The rows come from 5 hidden closed curves, with some noise, and rows from the same curve form a group. Each curve winds through 6 dimensions. The rows are also pushed far along 4 directions, which tell nothing about the answers.
Some rows, each with its group after it:
[ -8 -44   3 -41 -39  21 -14  32   4   7   1 -31  -1  25 -26  25] : k213
[-19 -35  18 -14 -11  20 -11   7  10 -11   3   1 -12   2  -4   1] : k53
[ -2  11  12  10  26  17  13 -25  -1 -14  -7  -5   2 -16  -4  -5] : k305
[-26 -20 -10  38  -5 -10  30   5   6 -22 -27  -2 -10 -17   3  27] : k211
[-20 -32  21  -8 -12  15 -21  13  22 -11   6  20 -14  -8  13 -19] : k53
[  9  11  14 -27  31  19  -3 -40 -18  -4  -9 -30 -24 -10 -24 -13] : k213
[ 13 -22  38  -6  -5  14 -58  17  32   8   4  15   2 -13 -10 -30] : k213
[  7  14  22  -2  26  16  15 -50  -5  -6 -34 -38  -9 -23 -32  -2] : k905
[  1  12  -1   4   6   0   4   2 -16  28  -2  16  -1  -4  35 -10] : k53
[ -2 -10   1 -34 -18   9 -14   9  -4   6  19  -3   2  23  -1  -9] : k305
[  7  -3 -22 -17 -54 -27   2  66 -14  44  12  -4  11  33  14   5] : k211
[-15 -12 -13  10  -6  -5   0   7   3 -21  12  17   5  10   7   4] : k53
[-25 -27   3  20  -8 -23   3  25  31 -16  15  38   9  -2  16  -8] : k905
[  5  37 -13  42  14 -21  11  -1 -29  17  -3  15  -1  -1  17 -10] : k211
[  8 -22   8 -21  -9   2 -15  -2  12 -23   2 -16  -1   8 -38  15] : k905
[ 26  -1   2 -26 -29   3 -44  31  -4  45   1 -17  19  21 -15  -6] : k211
[ 15  27 -19 -17 -12  -9 -28  10 -21  64   5   3  19  25  22 -21] : k213
[  7 -16  -6 -10 -17  16 -11   2  -1  -1 -17 -33   8  12 -33  38] : k905
[ 12  -9  22  -2  10  28 -21   2  -3 -12  -6  -8 -19 -17 -11  -3] : k211
[-11  11 -19   5 -13 -24  -2  25 -25  35  17  27   2  25  35 -21] : k53
[ -7  15 -24  11 -14  -9  19  28 -19  19  18  18   3  16  39   6] : k213
[ 20  16  -8 -47 -10   2  14  -3 -32  27  10 -23  -7  24  -1  11] : k305
[ 14  10   8  10  14  17 -13  -6 -23  19 -10   1  -3  -5   6   2] : k211
[  8  17   0  -6  -6 -15   0  17  -5  12  22  15 -13   5  18 -21] : k213
[ 34  22  22 -24  -5  29 -27  -5 -19  43   6  -4  16  12   4  -9] : k211
[-21  12 -16  23  12 -19  12 -16 -14  14  -4  17   1   7  19  -4] : k53
[ 11  10 -19   3   3 -12 -26  11  -5  34   7  19  15  10  21  -4] : k905
[ -5  19  20   4  21  -2 -15 -19  25  -6  12  18   1 -19   6 -54] : k305
[ 11  13   6  10  11   7 -51 -23   9   6  -9   7   9  -7  -6 -30] : k905
[-10 -17 -37   2 -24 -23   9  25   0   4  -3  13   4  11  27  24] : k305
[ -1 -19 -14   5 -14  -7   7  15  12  -9  -6   3  13   3   1  29] : k305
[-12 -42  27  -2   0  22 -33  21  19 -18   4  15 -23 -16   1 -11] : k213
[ -1 -40  -1 -31 -35   7   1  27  23   0  -3 -16  14  10 -10  35] : k211
[ -1 -19  -5  -8 -15  13 -12   8   9   1 -15 -11   6  -3  -2  13] : k305
[  0  23  -4  32  25 -17 -31 -32  16 -10  -6  22   9 -14   0 -36] : k905
[-11  16   5  31  35  12   4 -50 -10 -26 -16  -8   2  -9 -22  -2] : k905
[  2  25  15  14   1   8 -20 -13  10   3   5  16  10  -7  13 -42] : k905
[ 17   2   3 -33 -30  19   9  25 -22  18   9 -33  -9  22 -15  24] : k213
[ -2  20   2  23  36  12   6 -36   4 -38 -10   8 -18 -37  14 -22] : k53
[  6  24  -4  15  16 -21 -31 -14  18  10  12  35  24  -1  16 -40] : k305
[-19  16  -9  17   4 -24   0  -5  -5  28   7  32   3   8  34 -28] : k53
[ -1 -14  -6  10  -2 -17  10  11  26 -18  -5  15  -5 -19  13  11] : k305
[  2  25 -10  22  32 -30 -25 -24   3  -5  15  42   4  -4  16 -39] : k905
[ 19  18 -14 -39 -16   6   1  16 -49  59  10 -18   2  37  11   9] : k213
[  0 -17 -21 -35 -33  -5  15  31 -27  29   9 -14   7  38   4  34] : k305
[ -4 -12  16   0   6  16 -38  -5   0  12 -12  -5   1  -2 -14 -20] : k53
[ 17  34 -16 -29   7   8   7 -13 -58  51   2 -24  -1  28   5   4] : k213
[ -9  19 -16  28  38 -14   9 -16  -6   9   6  23  14  -3  20  -1] : k905
[-23 -17  -6  11 -24 -12  31  22   7  -9   3  11   5   7  14  14] : k211
[ -9  -8 -28  -3 -24 -17  48  30 -33   5 -10 -26 -18  15   2  39] : k53
[ 16  15  11 -33   4  13  12 -18  -6   3   2 -23  -8  -4  -9  -5] : k213
[-17 -28  -4 -14 -23 -11  25  21   7   7 -12 -27  -2   9 -20  28] : k305
[ -6 -13  -4  -6 -27 -18  21  29   1  12  11   6  13  20   4  17] : k905
[-38 -34  13  42  25   7  22 -12  21 -64  -6  23 -16 -27  -1  11] : k211
[-21 -30  16 -20 -33   0   2  26  17  -8  14   1 -13  11  -4  -7] : k53
[  2  13 -11  14  11 -14  14 -12 -12  -2 -11 -16  -9   0 -19  15] : k213
[  1 -18 -17   2 -38 -22 -12  35  15   6   1  14   6   9  13   9] : k905
[  3 -18  13  10  -2  14 -17  16   0   2  -5  12  -7  -9   9   7] : k211
[ 14  31  -7  -5  23 -22   1 -29 -16  19  -7 -10  -4   0 -11 -15] : k213
[-16 -20  -1   0  -4   4  12  -3 -10  -2 -24 -29 -14   1 -24  21] : k53
[-21 -13   1  -1  14   7  -8 -16  12 -35  10  15 -10  -5   5 -19] : k305
[ 14  -3   8 -37   4  28  -6 -31  -1 -18 -17 -41 -18  -9 -31  10] : k305
[-14  -9 -21   8 -14  -4  74   8 -27  -8 -13 -16  -9   7  11  62] : k211
[-10 -23   3 -27 -33   5  37   7   2  -3 -12 -36 -14   9 -19  39] : k53
[ -8 -21  -9 -12 -43  -6  15  38   3  11  -8 -17  -2   8   3  16] : k211

New rows. What belongs after each?
[ 22   8   0 -30 -20   6 -41  25  -6  44   5 -11   8  13   2 -26] : k211
[ -4 -36   5 -21 -16  17  11  -4  22 -22 -20 -35   7  -2 -35  40] : k211
[ 13  27  -5  -2  13  -2  22  -8 -42  18   4 -14 -10  13  -5  15] : k213
[-24 -13 -11  11  -2 -26  32  17  13 -36  19  20 -23  -4  13   2] : k213
[ 27  43 -15  -3  10   3  19 -25 -23   3 -13 -27   7  -4  -8   5] : k53
[ 12   1  -4  -2   3  18  -1 -25   3 -24 -30 -42   2 -13 -38  20] : k53
[ 11  -4  29 -22 -24  11 -18   4  21   0   1  -6  -1  -5 -10 -26] : k905
[  8  18  16  -7  33  10   4 -49  12 -25 -16 -21 -16 -31 -22 -18] : k213
[ 13  33  -1 -27 -14  -7   3   9 -23  62  12 -13  20  26   7 -22] : k305
[ 11   6   9 -18  18  29 -11 -17 -11   1   9 -17   8  10 -22  10] : k905
[ 6 20 -6  3  2 -6 12 -8 -1  8 12 20 19  6 24 -3] : k53
[  5  -8   7 -17 -21  -1  -6  27  22  19  18   4  20  10   1  -1] : k905
[  4 -19 -20 -49 -53 -18   5  41   2  12  27  -3   7  40   4  18] : k305
[-12 -16 -22   6 -26 -13  49  12 -15 -13 -11 -23   6  23 -18  60] : k905
[-14 -14  16  19  10  17  -9   2   1 -13  -6  14 -17 -18  12 -15] : k211
[ -4 -29   8  -5  -4   3 -14  20   9   4  -7   9 -17 -13  11   2] : k213
[ 24  43 -16   2   8  -7  -9 -17 -21  40 -13 -12  13   1   7 -11] : k211
[  2 -18  -2 -24 -29 -16  20  27  25  -7   5  -6  -8  -5   3  10] : k213
[-20   1 -15  34  14 -14  14  10 -14  -8   9  26 -13   0  23   4] : k213
[  5  18  -5 -21  23   1  27 -30 -30   0  -7 -28 -24   0 -13   7] : k213
[  7  21 -12  13  39 -12  -1 -27  -9  11 -11   8  -5 -18  13  -6] : k905
[  6 -23   3 -13 -19   8 -14  -4   8 -31  -8 -23  -5   8 -39  21] : k905
[ -2 -28   9 -21 -15  -5   6  35   8  13  10  13  -6   0  19   7] : k905
[-24 -16 -21  28   9   1   6 -21  18 -62 -13   4 -12 -16  -6  15] : k53
[-17   4  -8  12   8   5  -7  -1   4   1  10  24  10   0  29 -20] : k213
[ 23   5  30 -16  -7  32 -33  -1  -3  27   0  -1   9   3  -1 -13] : k211
[  0  -7  12 -20   2  14  -8 -15  14  -6  -1 -15  10   1 -20  -5] : k213
[ 14  30  10   0   3  15  13 -29 -15   8 -18 -29   0  -6 -15  -1] : k211
[ -6  -2  15   8  20 -11   3 -17   9 -18  -4  17 -16 -21   6 -24] : k905
[-16   7  14  47  38  11 -22 -32  -4 -15 -21   9  -8 -24  -9 -28] : k211
[-23   8  -5  25  24 -16   4 -20  19 -36  10  19  -9 -12   0 -26] : k213
[-10 -24 -26  20 -10 -33  -3  45  13  -1  11  35   6   3  26  14] : k211
[ 13  19   6 -36   0  20  -4 -12 -16  23  10 -16   6  13   2 -14] : k213
[ 29  22  -1 -27  -9  26 -26 -21  -7  20  -2 -16  20  13  -4  -2] : k53
[ 17  17   4 -14 -14 -12 -14  15  17  21  17  18  12  -1  22 -30] : k305
[ 13  20  17  -8  13   5 -28 -26  18   0   0  -8   4 -12 -18 -36] : k213
[  2  25 -15   5   4  -4 -25  -7 -16  10   3   7  -4   5  14 -34] : k53
[ 17  14  21 -25   6  39 -24 -11 -15  20  11 -11   8  10  -6 -13] : k905
[ 13  46 -34   4  14  -5  20 -32 -47  11  -1 -18  13  24  -3  13] : k53
[ 13  19  27   5  17  10 -27 -11  19  -4  12  23  -4 -22  13 -47] : k213
[  5  15   7  12 -10  -4   0   4  -1  19   6  19  17   7  18 -10] : k211
[ 21   2  19 -20   3  11 -34 -27  13  -7 -14 -24  -2  -8 -38 -15] : k905
[ 10   1   3  -4  18  10  -6 -23  10 -29  -1   5  -6 -16  -1   0] : k305
[ -5 -15  -8 -11 -32 -14  26  50  16  20  16  13   9   7  31  18] : k905
[  6  -8   2  -2  -8   9 -10  -1  19  -4  -2  11  16  -5  11   7] : k53
[  9 -10 -10 -31 -36   9  30   0   5 -15  -4 -38   8  17 -26  48] : k53
[  4  26  -6  13  -4 -19 -37  19  -6  36  13  26  10   7  25 -55] : k211
[-10 -26  16  13   4   1  -7   6  30 -38  -6   4 -29 -28 -12  -3] : k213
[  9  20 -20   3  27   7   7 -17 -39  21 -15 -13  -4   0   9  13] : k211
[  7   8  16   0  -3  11 -32   8 -18  32   9   6  14  19  -4 -24] : k211
[ 22  39 -12   0  15  14  -4 -47 -33   1 -12 -34   9  15 -34  12] : k905
[ 15  18   9 -12  26  26   5 -34 -15   9 -22 -34  -9 -18 -14   8] : k905
[  2  35 -21  17  13 -13   1 -27 -14   4 -15 -10  -2  -5   0 -16] : k53
[  0   5   6  -7   7  11   0 -27 -13   3 -13 -31   6   9 -35   7] : k53
[ -3  -1  -7 -21 -15  -9  -2  26 -14  35  19  17  -1  18  32 -12] : k305
[  8   3  17  -5   6  -8 -28  -9  27  -8   4  18  -7 -19   3 -41] : k905
[  0 -23  31 -20  -1  -5 -51   8  46  -1  19  23   1  -7 -11 -45] : k305
[-34 -41  -8  14  -2 -13  20  26  16 -25   8  32  -8  -5  27  15] : k213
[ 22   0   4 -37 -28  18  -1  15 -23  23   2 -23  -4  18  -2  15] : k905
[-15  -8  15  13  36  11  10 -26  12 -22  -6   1  -2 -20 -12   0] : k905
[ 13  25  -7   7  18  -2  -7 -26 -15  13 -13 -20  15   6 -24   1] : k211
[ 13  11 -31 -20 -19   8  15 -12 -27   1 -12 -41   6  25 -20  41] : k53
[  4  28   2   8   9  -3 -20 -13   5   6  12   7  10   4  -4 -32] : k213
[  0  32 -26  -6  17  -9  16 -32 -29  19  -9 -23   4  13  -6   2] : k213
[-21   8 -14   8   3 -26  39   5  -4   4   6   6  -5   2  16  -5] : k305
[-20 -10  20  30  32  12  -4 -17  28 -39  -1  28  -5 -35  12 -25] : k305
[ 10  45 -15  11  -9 -32 -11   9   3  42  22  39  27  10  45 -47] : k211
[ -6  29 -18   2  24 -14  29 -39 -15 -15   5  -7  -2   5  -4  -4] : k305
[ 19 -12  22 -33 -29  23 -24  11  32  -9   8  -8  10  -3  -9  -8] : k53
[  4  19   8  25  24  -2 -26  -7  14  -1  12  44  16 -17  32 -46] : k53
[ -6  15  -6   5  24 -21  10  -6  -9   9  17  35  -5  -4  36 -25] : k213
[-29 -18 -12   3 -24 -35  34  42  17   2  18  23  -3   6  28  -2] : k305
[ -4 -16  26  -6  -1  20   6 -22   4 -31 -19 -24 -18 -15 -29   4] : k905
[  4   5   1  -9   3  13  38 -11 -12  -7  -8 -30   3   1 -17  29] : k305
[  5 -42  15 -25 -23  -9 -28  25  29   2  -3  -1  -1   0 -19   2] : k905
[ 12 -13  15 -14  -7  26 -19  -8  20  -4  -8  -7  14  -7  -8   9] : k53
[  3  -9  -4 -20 -24   5  38  18  -7  -7  -1 -18 -15   1   6  27] : k53
[-31 -29  15   8   2  -8 -21  14  35 -19  22  38   1  -4  12 -37] : k305
